Every row belongs to one group in each of 4 separate groupings. Each group adds its own fixed numbers to the row, and there is some noise. The rows also spread widely along 12 directions, which tell nothing about the answers.
In the rows, 128 means zero.
Known rows, each followed by its group in each grouping:
[147 174 166 156 177 140 123 151 105 108 114  93 105  89 160 134 120 141
 153 132 143 128  93 137 163 163 114 148  90 156 163 112 126 156 133 111
 156 136 112  97 124 169] => (0) k240 dukim k30
[144 169  82 186 111 157 133  63 129  99 132 105 120  91 164 141  98 135
 144 152 129 146  97 174 129  94  96 136  83 115 142 102 108 123 182 168
 153 127 107  89 174 137] => (3) k240 Sadu k470
[ 92 118 143 140 164  88 120 145 156 170 124 146 114 117 120 151 144 148
 111 119 120 109 108  93 165 132 128 142 120 146 143 156 128 154 161  88
 183 107 125 126 147 131] => (2) k269 dukim k484
[123 142 145 121 112  88 104 155 137 156 118 129 103 172 106  81 146 144
 158 114 127 137 143 127 109 120 145 135 137 123 122 124 104 141  96 140
  34 144 139 188 101 110] => (4) k242 tolof k18
[111 156  88 124 127  95 133 124 142 152 164 108 109 151 186  73 129  94
 115 193 133 161  85 128 136  91  83 135 121  93 167 167 133 107 150 141
 103 133 157 161  91 140] => (4) k242 tolof k484
[131 149  98 159 111  84 130 136 131 148 152 111 128 124 121 106 150 126
 116 150 118 137 115 121 126  97 122 138 135 103 162 156 110 119 135 143
 129 114 131 150 129  97] => (1) k269 Sadu k470
[109 150 133  94 125 119 168 116 109 114 148 190 115 119 147  99  89 127
 137 171 103 155 110 145 118 132 112 150 124 146 175 154 109 141 127 153
 118 138 143  81  60 146] => (2) k269 tolof k579
[ 92 126 119 133 137  98 116 126 157 180 150 130  93 134 134 120 128 117
 128 165 148 149 109 124 155 106  93 132 112 120 144 144 122 145 141 118
 120 133 149 147 153 131] => (5) k242 Sadu k30
[120 123 167 127 139 106 108 174 140 181 138 145 100 132  85 126 149 150
 157  86 155 102 137 107 143 157 123 140 116 171 107 135 116 171  77  82
 134 126 110 142 156 107] => (1) k242 dukim k18
[143 134 148 134 166 110 107 151 137 156 128 118  95 147 153 111 121 122
 151 146 148 140 126 140 131 142 108 138 105 118 153 131 120 145 103  99
  80 141 153 155 109 147] => (3) k240 dukim k172
[150 154 126 115 136 118 163 147 156 153 117 132  95 166 185  96 143 123
 150  91 155  82 113  85 133 161 145 142 143 179 116 170 156 121 143 107
 131 108 118 187  45 117] => (5) k269 dukim k172
[133 168 110 169 124 137 130 111 145 133 116  78 123 159 178 116 122 127
 169  79 162  99  91 121 139 135 125 129  96 141 111 123 151 101 178 128
 129 115 104 165 127 127] => (0) k269 tolof k579
[101 123 196 120 195 124 118 170 122 130 103 166  98 125 107 132 118 152
 143 104 138 124 119 123 153 169 112 150  91 173 125 100 124 178 107 100
 134 140 140  96  98 161] => (5) k240 tolof k484
[146 131 107 162  90 113 122 100 190 201 122 121  94 146 136 122 133 158
 166 114 137 102 153 124 120 115 153 128 140 122 104 132 108 142 150 117
 103 116 117 185 189  95] => (0) k240 dukim k172
[109 138 171 144 157  95 115 169 110 107  98 157 128 120 101 129 140 166
 116  98  98 119 131 112 139 152 164 147 129 165 151 110 115 166 129 128
 141 123 108 107  88 131] => (0) k240 dukim k30
[175 144 147 152 151 133 104 162 106 124 145 102 134 109 132 114 136 139
 160 109 139 145 137 146 110 156  97 152 100 120 149 127 117 146  60  99
 134 130  94 106 124 137] => (5) k242 dukim k172
[121 143 126 198 101 164 111  92 133 154 113 106  78 147  75 141  92 147
 198 103 179  99 121 190 146 132  78 116  49 148  51  61 113 142 114 124
  81 147 142 142 213  88] => (0) k240 dukim k30
[118 136 163 129 133 144 103 128 111 176 169 126 115 131 113 127  89 121
 196 122 175 152 119 174 117 150  67 136  69 131 140 107 108 153  77  94
  99 151 133  88 182 128] => (0) k240 Sadu k484
[140 205 127 147 103 174 118 106 157 140 110  42  78 105 155  98 161 134
 193  91 189 136  97 116 161 115 104 122 115 144 107  92  99 142 152 146
 133 159  71 162 172 122] => (2) k242 Sadu k30
[118 113  94 162 168  93 121 139 158 163 146 137 105 161 141 113 147 104
  93 149 153 126 118 111 147 100  90 129 105 108 126 147 147 128 135 110
 143 116 162 175 112 112] => (3) k240 Sadu k30
[ 92 125 124 130 105  90 114 106 135 157 147 160 139 140 120 135 108 145
 143 132 102 154 126 143 111 110 137 141 117 118 169 130 102 137 152 140
 102 124 124 104 156 126] => (0) k269 Sadu k18
[119 135 128 116 168 110 138 148 179 164 129 127  95 124 161 104 185 126
 110 114 149 129 113  61 167 120 111 139 140 135 143 158 127 151 140  98
 197 128 102 155  98 132] => (2) k269 dukim k172
[131 177 150 127 131 130 116 127 136 128 115 101 102  83 159 121 139 143
 162 126 133 150 106 119 141 127 137 142 129 153 162 118  94 161 157 142
 132 148  87 114 145 155] => (3) k242 Sadu k470
[ 88 136 103 137 129 115 135 148 166 187 157 111 108 175 115  82 176 105
 123  76 187  95  93  73 154 112  80 121 122 144  84 147 153 120 128 100
 175 117 113 188 123  75] => (4) k269 tolof k484
[124 176 174  96  72 120 127 130 105 120 118 133 118 116 112  87 122 165
 193 100 103 160 138 139  90 148 170 142 152 158 167 103  65 164 108 166
  63 161  83 102  97 120] => (0) k269 dukim k579
[ 86 112 118 123 133  70 122 139 146 143 143 180 152 156 113 113 148 141
  88 116  87 143 127  97 116 101 144 144 146 113 166 156 122 135 144 136
 141 105 118 124  93 119] => (2) k269 tolof k18
[173 165 154 152 121 101 128 142 107 133 107 117 118 102 112 127 111 163
 175 148  95 125 146 155 104 146 170 150 138 133 165 133  83 145 117 134
  64 134 137 137 129 134] => (3) k269 Sadu k172
[120 187 111 160 107 132 143 132 113 152 165  76  86 102 136 121 106 109
 157 182 162 121  54 155 176 123  66 138  94 148 142 157 135 130 133 112
 136 134 145 132 177 118] => (2) k242 dukim k18
[ 87 128 158 122 126  94 137 137 123 149 116 198  77 139  71 114  86 151
 141 181 106 129 134 164 146 127 116 141 107 158 114 119  94 162 109 140
  50 153 189 129 110 125] => (1) k242 tolof k172
[153 159 119 160 116 138 111 102 151 147 135  89 134 101 182 134 131 152
 159 106 128 137 116 124 122 129 137 140 118 119 160 126 113 137 166 120
 171 113  69 108 181 141] => (0) k240 dukim k484
[128 159 118 164  97 113 156 149 102 143 171 140 144  81  86 128 120 150
 130 121 118  98 112 127 121 129 133 146 143 159 153 158 119 150 113 128
 196 101  96  95 158  76] => (4) k240 Sadu k579
[144 167 120 126  92 141 123 113 107 162 178  95 145 154 159 109  87 109
 208 109 166 138 107 166  85 146 101 131 101 120 166 144 122 101 105 118
  76 128 110 126 141 115] => (4) k269 Sadu k172
[119 163 141 165 126 133  99 135 105 124 132  95 133 136 116 122 102 135
 171 118 137 140 102 167 132 138  97 136  79 130 137  98 122 128 118 126
  94 141 118 112 154 137] => (0) k242 tolof k172
[ 88 124  99 146 106 147  98  74 155 156 129 122 112 203 148 130  86 111
 180  89 174 129  99 163 121 119  79 110  55 126  95  93 137  98 161 125
  61 138 136 152 147 118] => (3) k269 dukim k172
[124 134 105 156 126 108 127 103 135 148 138 147  96 134 126 116  95 130
 134 192 119 144 123 167 139 103  94 132  92 106 128 132 109 128 133 144
  84 133 170 138 145 133] => (1) k242 tolof k30

New rows, each followed by its group in each grouping:
[142 104 157 119 134  86 116 118 132 142 127 211 126 104 125 139 100 177
 135 154  64 158 181 154  87 137 168 158 138 120 179 133  76 176 112 138
  99 122 125  76 122 148] => (0) k240 dukim k470
[157 134  98 178 128  88 131 136 110 110 146 135 172 122 126 115 131 149
 105 132  78 134 137 133  96 115 143 152 128  93 169 152 124 116 124 139
 153  97 113 110 112 118] => (0) k269 tolof k579
[197 167 127 133 152 122 159 146 108 117 156 126 123  58 193 116 116 136
 135 191  99 146 118 138 121 154 118 169 137 131 200 186 117 148 104 112
 177 114 108  84  98 170] => (5) k242 dukim k172
[106 156 114 164 142  87 115 148 133 144 141  80 125 113 131 125 153 121
 114 153 130 140  77 111 161 101 116 138 119 112 177 147 124 129 164 121
 148 125 129 143 156 132] => (3) k269 Sadu k18
[120 115 151 131 158  99 127 156 135 167 131 164  73 136  82 104 133 137
 135 161 144 130 146 141 140 124  90 142 105 128 111 124 103 168  75 113
  94 152 186 150 114 112] => (4) k240 Sadu k484
[124 169 128 148 121 134 126 104 152 149 117 102  88 118 154 122 111 139
 169 147 140 131  94 143 148 116 127 134 110 136 137 115 108 148 172 137
 100 139 130 141 173 148] => (3) k240 tolof k18
[ 65 123 145 163 120 111 107 142 124 145 130 148 123  99  64 159 118 165
 128 101 117 115 103 131 159 132 115 139 100 170 122 110 119 170 140 117
 170 121 101  84 186 109] => (5) k242 dukim k579
[198 170 134 125 133 132 145 131 126 122 113 107  91 115 154  74 155 141
 172 134 139 142 151 130 107 132 120 149 130 117 126 127  90 138  87 146
  93 155 127 160  71 128] => (4) k269 Sadu k484
[114 173 126  90  99 134 144  93 169 164 125 112  96 153 206  93 111 122
 187 128 144 144  96 118 123 128 141 131 141 140 160 140 115 124 186 146
  76 139 111 155 104 156] => (5) k269 tolof k172
[177 162 127 127 148 123 126 121 160 132  94 108  85 145 213 103 134 136
 161 140 135 132 133 122 130 136 139 143 124 125 139 145 121 125 148 130
  78 136 130 183  70 162] => (2) k242 dukim k172
[122 205 149 119  93 140 122 120 137 135 113  73 104  97 163 102 131 142
 185 126 136 158  95 125 132 122 157 134 150 145 184 107  82 154 174 157
  95 158  82 127 147 147] => (3) k240 Sadu k172
[ 73 118 110 203 142  84 131 159 127 119 104 158  76 134  23 125 154 151
  70 156 119  97 108 132 196  90  72 138  81 156  52  98 130 157 117 134
 149 139 181 151 135  79] => (0) k242 dukim k18
[154 137 142 176 172 101  78 152 123 110 113  88 139  92 147 148 146 158
 126 132 100 158 118 136 139 130 129 157  98  96 179 123 116 147 129 116
 141 118 104 107 151 174] => (5) k242 dukim k18
[164 125 109 180 139 111 156 123 127 143 139 162 119 122 105 136 109 148
 135 144 111  92 140 151 125 135 115 151 100 134 101 151 128 133 109 111
 149 103 150 125 147 111] => (0) k269 tolof k18
[ 84 134  95 174  91 116 134  78 181 159  87 131  82 154  98 130 115 159
 145 135 119 109 113 144 154  87 128 123 109 128  77  98 110 127 200 162
  80 130 158 175 168 103] => (5) k269 tolof k172
[108 116 156 152 153 101  58 153 105 124 136 129 162 152  94 135 121 139
 141  94 123 170 134 157  98 125 117 140  84  97 173  91 108 145  94 121
  79 136 119  98 143 137] => (3) k240 Sadu k18
[124 144  94 139  71  99 152  96 157 166 140 156 122 130 134 126 126 150
 138 121 101 103 121 112 109 113 167 137 157 151 133 164 115 132 176 141
 137  99 101 141 151  95] => (3) k269 dukim k18
[ 84 171 140 128  85 126 121  98 146 157 128 105 123 109 121 114 126 154
 169 111 121 149  98 122 134 114 139 131 132 141 151 107  87 152 182 148
 131 141  82 103 188 129] => (0) k269 tolof k484
[116 149 141 134 159 106 126 138 137 123 101 137 103 142 156 115 132 139
 129 126 132 125 116 116 145 129 142 136 118 142 147 121 125 138 159 144
 106 130 139 154  75 142] => (4) k240 Sadu k30
[133 146 125 152 103 109 118 114 123 117 104 150 141 165 139 128 104 156
 158  83 111 104 139 148  87 133 176 136 123 145 132 115 121 116 155 167
  62 107 119 147  88 107] => (4) k240 Sadu k470
[130 122 121 164 157  86 107 155 164 155 105 117  94 177 129 105 166 131
 109 115 144 111 134 103 147 115 127 128 123 112 115 133 137 128 127 116
 101 118 155 210  91 104] => (2) k240 dukim k30
[137 162 113 137 120 106 142 127 139 121 111 105  88 128 152  85 144 131
 131 174 115 153 109 132 141 107 116 144 131 111 153 131 106 129 141 156
  90 148 148 160  78 135] => (5) k269 dukim k172
[137 135 152 119 151 140 127 134 145 144 123 142  70 113 134 111 138 137
 161 121 158 137 131 130 146 143  85 144  98 158 102 115 110 170  93 116
 132 150 118 122 117 136] => (5) k242 dukim k470
[117 157 127 149 135 122 129 101 147 133  94 125 102 165 182 132 100 135
 158 117 142 106 108 134 140 137 151 128 104 154 130 116 140 119 198 146
  81 123 141 163 101 143] => (0) k240 Sadu k30
[156 202 164 109  99 151 150 126 100 130 131 106  86 121 176  95  80 130
 214 151 146 133 101 168 118 170 125 144 119 172 164 126 105 144 115 136
  56 157 126 118  98 146] => (0) k240 dukim k172
[168 145 113 149 136 123 124 130 152 172 150 107 107 132 165 116 131 122
 159 135 157 127 133 129 126 127 105 139 115 113 135 161 126 124 111 102
 123 123 128 161 142 127] => (2) k242 Sadu k172
[136 156 128 175 149 123  91 149 126 146 152  73 150 111 141 141 132 130
 149 103 147 126  89 127 139 133 112 139  96 122 157 137 137 131 134  93
 165 109  86 117 198 144] => (3) k242 tolof k18
[146 161 144 183  73  82  98 160  89 158 145  98 156 132  66 132 106 156
 174 104 108 107 135 164  80 139 178 134 145 132 165 134 102 132 106 134
  54 105 117 143 179  70] => (3) k240 Sadu k470
[141 134  90 200 115  89 125 115 129 133 125 126 127 163 129 123 100 137
 123 153 108 109 125 166 115 105 130 137 103 102 125 131 136 106 152 150
  76 102 169 162 131 106] => (0) k240 tolof k470
[155  71 109 161 161  87  91 118 205 202 124 143 116 169 137 142 168 153
 131  77 139 114 177  97 117 116 134 135 108  89  96 140 127 138 122  79
 142  99 118 182 174 117] => (0) k269 dukim k18
[179 157 117 188 151 105 118 159 135 140 132  82 148 120 152 119 147 141
 129 115 122 106 121 114 120 133 154 144 136 111 160 155 136 121 136 104
 154  93 102 158 142 127] => (3) k240 tolof k172
[119 132 141 131 188 142 128 109 147 106  89 164  84 139 164 121 104 144
 140 144 133 142 121 149 151 130  99 142  74 133 120  91 116 145 149 144
 102 150 156 122  77 180] => (4) k240 tolof k172
[129 194 121 134  96 141 163 144  97 130 162 110  89 117 132  85 115 108
 157 153 165 113  79 138 151 142  82 134 114 181 127 150 130 131 105 130
 134 136 122 130 105  98] => (1) k242 dukim k30
[ 84 153 111 136  92  95 162 110 119 124 128 180 147 145 125 126  98 145
 114 124  82  98  95 121 120 125 162 139 143 169 148 163 135 115 193 157
 138  93 123 110  89 106] => (2) k269 tolof k484
[115 100 153 139 155 126  83 114 158 141 102 169 114 147 103 133 130 169
 155  79 129 147 166 139 121 126 117 141  81 126  92  75 100 166 110 123
 103 145 108 110 155 149] => (0) k242 tolof k18
[ 88 114 144 133 156 114 119 125 129 175 147 150  75 139  93 128  96 115
 154 175 164 147 108 165 161 123  47 133  56 125 118 118 108 148 105 103
  90 158 195 123 154 131] => (1) k269 Sadu k484
[130 162 179 109 158 114 133 155 120 114  96 156  91 112 141 122 124 151
 154 119 124 123 127 120 141 157 146 151 125 182 141 129 108 162 130 137
 105 143 125 122  67 152] => (2) k242 Sadu k470
[127 180 185 108 142 109 160 173 128 129  82 127  42  89  90  71 163 165
 157 157 122 129 127 109 168 136 142 148 153 167 122 111  73 186 100 152
  88 181 151 164  73 132] => (4) k269 tolof k579
[115 128 140 174 142 116  91 114 141 130  93 114 110 133 107 151 125 163
 156 105 124 131 122 150 148 124 121 136  76 122 113  82 108 144 149 127
 100 137 130 128 170 140] => (0) k269 dukim k18
[143 121 124 102 132  73 118 136 159 173 158 161 144 125 192 112 137 142
 121 151  87 160 152  99  96 128 165 153 167 107 208 187 112 146 136 110
 137 105  94 123 107 153] => (0) k242 dukim k172
[141 105 111 156 162  93 111 136 169 177 133 131 112 141 119 120 159 132
 120 129 138 133 151 109 130 108 112 137 117  93 127 140 114 139 114 100
 136 123 139 167 144 120] => (3) k269 Sadu k172
[127 167 153 176 147 132  95 135 126 149 119  68 108  86 124 151 111 148
 175 146 144 143  95 159 157 129 116 135  91 122 168 102  99 154 150 113
 112 145 126 116 211 156] => (3) k240 Sadu k172
[116 140  72 177  90  89 165  94 162 144  94 143  68 177 127  99 129 135
 112 169 116  84 114 131 152  91 122 130 120 139  65 138 134 106 185 161
  83 124 194 214  88  80] => (0) k269 dukim k484
[119 147 103 150  64 108 153 147  90 128 178 166 156 131  74 102 115 136
 130 105 115 108 125 139  88 125 119 144 141 163 127 156 131 130  83 146
 149 107 100 102 108  53] => (5) k242 Sadu k579
[160 149 148 179 124 134 130 127  81 104 130 150 140  98 104 150  76 166
 169 123 109 117 141 186 101 157 133 153  88 147 142 108 108 146 101 138
 116 124 123  71 144 124] => (0) k240 Sadu k579
[138 168 116 138 125  95 166 142 143 140 113 120  76 120 130  83 167 131
 114 165 123 118 115  98 153 105 124 144 153 137 127 158 111 137 141 145
 129 139 156 181  76 105] => (2) k269 Sadu k484
[148 137 106 187 151 118 115 130 145 136 125 104 109 129 132 131 143 133
 129 128 144 119 119 134 142 107 109 139  95 112 120 120 128 134 137 122
 138 121 136 153 156 122] => (3) k240 Sadu k18
[135 128 147 119 119  90 127 166 139 170 126 157  88 191 118  83 141 128
 156  96 153  97 155 117 111 152 130 135 131 165  89 146 133 139  76 113
  58 130 144 196  63  85] => (0) k242 dukim k470
[112 139 104 176 150  72 107 118 134 107 113 111 150 117 160 141 138 143
  91 158  80 157 104 125 141  90 144 145 115  86 196 132 119 115 200 157
 139 111 130 122 119 156] => (0) k269 Sadu k470
[119 135 137 116 118  95 119 138 145 173 138 149 110 134 126 109 132 134
 144 132 126 133 137 115 115 127 136 138 140 142 138 148 107 150 127 119
 104 132 124 145 128 119] => (3) k242 Sadu k484
[161 164  94 180 116 126 121 106 162 125  79  72 108 156 167 116 150 152
 157  88 137  94 120 118 133 119 154 128 118 121  99 114 128  98 180 148
  97 117 112 206 111 116] => (4) k269 dukim k172
[177 152 134 184 134 125 121 141 145 127  87  86  91 102 102 124 170 173
 155  97 131 105 140 122 143 132 138 148 116 132  93 104 103 154 113 126
 135 129 110 161 153 113] => (5) k269 dukim k18
[ 85 136 146 160 110 106 104 138 141 167 115 134 112 149  65 128 115 153
 151 109 127 113 122 140 133 120 142 125 119 144 116  99 106 153 139 125
  81 132 134 147 175 101] => (3) k240 tolof k172
[ 66 119 150 110 118  73 106 157 121 145 140 180 119 130  78 111 128 144
 109 145  94 158 125 125 127 115 129 139 135 144 163 130  98 169 111 136
 104 144 129 107 110 114] => (3) k242 dukim k579
[101 182 114 156 114  97 155 165  70 122 187 117 135  99 128 122  95  97
 111 183 122 112  42 145 152 139  90 144 117 173 186 187 153 125 135 118
 168 104 133  92 118 107] => (3) k242 dukim k470
[180 165  88 185 126 123 153 142 128 149 158  81 121 118 133 107 150 118
 137 134 157 100 113 121 137 121  95 139 117 118 126 164 135 107 110 108
 172 107 122 164 140  91] => (1) k269 Sadu k172
[169 129 134 120 123  83 129 154 117 161 160 158 126 117 146 108 113 146
 147 158  98 132 156 137  88 147 151 152 150 121 176 187 110 142  81 115
 101 112 129 134 101 123] => (4) k242 dukim k579
[130 172 104 143  95 118 130 124  97 122 171 111 129 110 142  96 108 113
 138 177 118 159  94 158 115 117  97 136 121 124 179 148 112 128 117 145
 116 132 115 105 127 120] => (3) k242 dukim k30
[139 154  95 125 141 122 157 132 115 124 181 138 133 159 208  85  97  87
 121 163 148 134  86 133 118 128  89 142 108 125 176 182 162  97 131 129
 137 108 142 127  49 137] => (1) k240 tolof k579
[200 182 156 192 178 129 172 175 111  64  54 121  55  83  93  92 168 178
 122 147 113  85 141 127 173 142 136 167 120 170  70  95 108 172  94 150
 140 149 156 160  63 129] => (0) k240 tolof k18
[114 121 106 182 125 109 112 136 158 179 145 118 135 154 117 144 136 134
 134  71 162  82 117 105 130 125 134 126 114 144 109 143 154 126 152  98
 168  92 105 163 176  82] => (3) k240 Sadu k579
[114 111 136 162 189  92 106 137 147 108  75 154 123 141 135 150 139 164
 104 105 101 112 128 113 153 131 144 143  94 128 130 114 131 132 169 126
 134 114 137 140  82 155] => (4) k269 dukim k172
[ 86 146 145 131 125 131 140 114 150 160 116 161  96 139 122 134  94 147
 159 120 138 108 106 135 150 135 129 133 113 171 122 122 122 151 164 127
 112 127 135 126 141 128] => (2) k240 tolof k172
[137 166  96 153  64 155 183  79  79 115 166 175 125 105  94 127  57 132
 171 154 118 107 109 194  93 135  90 143  96 172 110 137 109 125 119 153
 130 126 130  65 143  87] => (3) k269 Sadu k484
[156 163 125 162 116 145 150 129 104 118 132 123  79 121  96  89 108 130
 163 163 146 123 119 177 132 131  65 144  86 144  80 112 114 138  75 138
  93 154 159 130 118 108] => (5) k242 tolof k484
[108 138 163 139 157 124 115 131 130 161 148 138 132  78 137 162  92 153
 152 135 122 140 103 138 147 145 128 145 107 135 188 142 113 167 149  99
 171 115 108  67 193 164] => (2) k240 tolof k579
[159 166 107 188 146 104 162 150 122 104 109 109  81 101 128  96 156 138
  93 189 114 110 107 126 169 110 104 152 121 132 114 137 127 142 132 140
 161 132 164 156  87 112] => (0) k240 dukim k484
[175 118 139 151 150 114 119 158 153 164 120 146 101 126 107 119 158 157
 144  93 137  97 170 108 120 150 133 144 129 148  89 138 114 162  77  88
 146 121 107 160 132 106] => (3) k242 dukim k172
[ 75 148 140 148  92  99 100 141 129 135 115 109 136 149  85 123 148 154
 144  71 120 128  97 118 131 119 147 131 124 147 138 103 115 139 152 144
 105 124  94 135 142  98] => (5) k269 dukim k18
[182 171 177 127 141 147 133 131 128 113  76 129  76 112 156 114 114 171
 194 119 129 117 150 146 126 170 160 149 120 165 126 100  90 160 116 140
  68 149 123 139  85 155] => (1) k240 dukim k172
[129 163 117 115 132 134 155 117 162 165 145 114  76 131 169  89 140 107
 154 143 169 132  96 110 153 116  87 134 120 136 129 150 122 135 140 123
 139 137 129 154 117 129] => (2) k269 tolof k470
[112 136 142 166 121 117 100 140 144 154 113 114  98 110  67 133 150 164
 152 102 137 128 132 133 148 114 118 140 108 139  99  96  98 168 112 127
 118 142 116 139 189 109] => (5) k242 Sadu k18
[ 97 149 140 129 159 127 111 120 150 132 116 107  97 105 133 104 150 131
 132 149 134 175  96 119 160 102  88 136 101 111 149  97  93 157 151 134
 142 164 120 112 142 164] => (3) k269 tolof k484
[133 167 156 148 164 120 113 146 150 154 115  78  72  66 129 117 161 148
 142 173 147 161 114 117 184 109 114 138 121 112 167 108  78 178 135 125
 145 159 128 135 178 158] => (1) k240 Sadu k30
[115 153 145 121  86 127  97 128 132 132 118 119 130 189 127  80 133 140
 179  62 140 146 139 137  86 133 140 127 125 133 131  84 105 131 109 152
  47 149  91 148  88 102] => (0) k240 dukim k172
[117 173 166  99 110 127 132 134 131 147 116 128  79 140 158 104 113 137
 189 118 148 125 105 129 139 158 135 141 121 186 130 125 115 157 132 127
  74 152 118 140 106 139] => (0) k242 dukim k18
[133 125 109 157 126 101 129 134 164 149  95 128  87 191 108  91 159 134
 137 102 149 106 148 118 128 108 119 130 116 124  72 115 127 118 118 140
  65 137 163 218  75  90] => (5) k269 Sadu k172
